The groups are shells around one centre, one inside the other: the same stretched ball of 3 dimensions in 8 sizes.
Known rows, each followed by its group:
-2.75  3.52 -2.12 -0.12 -1.47  0.22 -3.35 -5.85 -0.07 => A
-1.93  3.37 -1.77 -0.84  0.87 -0.31 -1.99 -4.31  1.69 => M
-0.37  0.59 -0.92 -1.07 -1.71 -2.10  1.55  0.62  0.36 => A
-1.16  1.59 -1.32 -0.77 -1.50 -1.34 -0.04 -1.55  0.31 => X
-1.04  1.54 -1.32 -0.93 -0.89 -1.73  0.62 -1.27  0.91 => F
 0.74 -0.26 -0.38 -1.73 -0.41 -2.95  3.54  3.21  1.44 => Z
-1.17  1.66 -1.32 -0.77 -1.51 -1.21 -0.27 -1.65  0.24 => C
-1.29  2.15 -1.45 -0.96 -0.04 -1.35 -0.08 -2.20  1.39 => X
-0.89  1.16 -1.23 -0.92 -1.37 -1.98  1.07 -0.70  0.66 => A
 0.28  1.32 -0.61 -1.90  1.85 -1.71  1.47  1.10  2.58 => C
-1.64  2.84 -1.63 -0.89  0.49 -0.78 -1.13 -3.38  1.59 => J
-2.26  2.89 -1.81 -0.22 -2.06  0.10 -2.90 -4.54 -0.54 => Q
-2.05  3.49 -1.71 -0.61 -0.07  0.49 -3.28 -4.68  0.65 => M
-0.13  1.88 -0.85 -1.81  2.34 -1.51  0.93 -0.04  2.92 => J
-1.62  3.03 -1.55 -0.90  0.53 -0.24 -1.91 -3.53  1.35 => C
-0.71  2.06 -1.21 -1.47  1.61 -1.70  0.84 -1.14  2.62 => Q
 1.00  0.46 -0.26 -2.23  2.01 -2.51  3.11  3.04  2.92 => F
 1.01  0.83 -0.30 -2.42  3.18 -2.47  3.09  2.76  3.74 => Z
-2.33  3.00 -1.88 -0.25 -1.73 -0.02 -2.73 -4.70 -0.23 => F
-1.72  3.42 -1.61 -0.96  1.15  0.04 -2.38 -4.04  1.68 => M
-0.27  1.69 -0.97 -1.68  1.86 -1.92  1.44 -0.09  2.81 => J
-1.73  2.66 -1.54 -0.57 -1.21 -0.05 -2.31 -3.46  0.03 => X
-1.96  2.11 -1.70 -0.28 -2.60 -0.80 -1.38 -3.33 -0.56 => Z
-1.11  1.37 -1.27 -0.71 -2.06 -1.36  0.00 -1.29 -0.09 => Q

New rows, each followed by its group:
-0.40  1.26 -1.03 -1.43  0.55 -2.24  1.81  0.06  2.05 => F
 0.18  0.51 -0.69 -1.56 -0.02 -2.47  2.49  1.62  1.63 => X
 0.49  0.99 -0.56 -2.03  2.09 -2.29  2.47  1.74  2.98 => X
-1.12  2.72 -1.26 -1.15  0.83 -0.25 -1.59 -2.45  1.45 => J
-1.29  2.31 -1.32 -0.82 -0.83 -0.32 -1.63 -2.43  0.33 => C
-0.31  2.02 -0.85 -1.59  1.49 -0.84 -0.18 -0.51  2.03 => F
-0.56  1.20 -1.09 -1.23 -0.26 -2.10  1.48 -0.16  1.44 => J
-1.99  3.09 -1.74 -0.61 -0.37 -0.17 -2.28 -4.22  0.74 => C
-1.42  3.03 -1.41 -1.01  0.72  0.00 -2.13 -3.23  1.32 => F
 0.16  1.44 -0.75 -1.97  2.51 -2.15  2.08  0.84  3.29 => Q
-1.33  1.84 -1.37 -0.68 -1.64 -0.94 -0.76 -2.06  0.05 => C
-1.97  3.21 -1.79 -0.76  0.43 -0.45 -1.82 -4.23  1.45 => Q
 0.81  0.44 -0.29 -1.98  1.01 -2.15  2.44  2.72  2.06 => F
-1.46  3.04 -1.45 -0.99  0.71 -0.08 -2.07 -3.30  1.35 => J
-0.09  1.23 -0.89 -1.69  1.39 -2.36  2.17  0.60  2.64 => F
-1.98  2.81 -1.69 -0.47 -1.26 -0.15 -2.31 -3.97  0.10 => C
 0.10  0.63 -0.72 -1.55  0.04 -2.38  2.31  1.40  1.64 => C
-0.78  1.29 -1.07 -0.90 -1.66 -1.21 -0.01 -0.70  0.05 => J
-1.41  2.14 -1.50 -0.83 -0.57 -1.20 -0.39 -2.40  0.98 => C
-2.40  3.33 -1.95 -0.34 -0.97  0.04 -2.87 -5.09  0.30 => F
-1.69  3.44 -1.61 -1.03  1.47 -0.08 -2.17 -3.98  1.96 => A
 0.67  0.58 -0.44 -2.00  1.45 -2.45  2.79  2.39  2.55 => C
-1.77  3.33 -1.63 -0.87  0.74  0.02 -2.38 -4.04  1.40 => F
-1.45  2.33 -1.53 -0.87 -0.14 -1.17 -0.45 -2.62  1.28 => X
 1.03  0.33 -0.26 -2.22  1.91 -2.68  3.38  3.21  2.92 => F
-1.16  1.68 -1.33 -0.83 -1.17 -1.38  0.02 -1.61  0.56 => C
-0.45  1.57 -0.88 -1.25 -0.24 -0.91 -0.22 -0.39  0.85 => X
-0.58  1.50 -1.10 -1.34  0.49 -1.93  1.24 -0.45  1.89 => C
-1.79  2.64 -1.67 -0.67 -0.59 -0.72 -1.35 -3.46  0.81 => C
-1.36  2.36 -1.35 -0.77 -0.91 -0.29 -1.72 -2.58  0.27 => C
-1.58  1.89 -1.53 -0.54 -1.93 -1.12 -0.65 -2.51 -0.02 => Q
-1.55  2.07 -1.40 -0.45 -2.42 -0.24 -1.96 -2.68 -0.80 => Z
-1.42  2.90 -1.43 -0.99  0.59 -0.24 -1.81 -3.09  1.34 => C
-0.88  1.18 -1.20 -0.89 -1.53 -1.80  0.79 -0.72  0.44 => Q
-1.18  2.49 -1.40 -1.17  0.98 -1.07 -0.39 -2.30  1.97 => C
-1.60  3.11 -1.45 -0.84  0.11  0.34 -2.77 -3.60  0.75 => A
-1.20  1.70 -1.30 -0.71 -1.77 -0.95 -0.66 -1.74 -0.06 => X
-0.28  1.99 -0.81 -1.55  1.24 -0.66 -0.45 -0.45  1.75 => A
 0.66  0.64 -0.48 -2.07  1.86 -2.64  3.09  2.37  2.94 => J
 0.82  0.33 -0.28 -1.93  0.69 -2.16  2.44  2.81  1.83 => Q
-0.14  0.78 -0.75 -1.26 -1.02 -1.68  1.10  0.82  0.59 => J
-1.50  2.30 -1.43 -0.64 -1.36 -0.36 -1.71 -2.76  0.01 => C
-0.34  2.05 -0.95 -1.69  2.10 -1.34  0.55 -0.53  2.71 => X
-2.55  3.41 -2.00 -0.22 -1.33  0.23 -3.23 -5.42 -0.01 => Q
-1.86  2.77 -1.59 -0.50 -1.33  0.07 -2.55 -3.75 -0.10 => J
 0.85  0.73 -0.27 -2.11  1.70 -1.86  2.06  2.52  2.41 => A
 0.50  0.17 -0.54 -1.73  0.18 -2.85  3.26  2.46  1.88 => Q
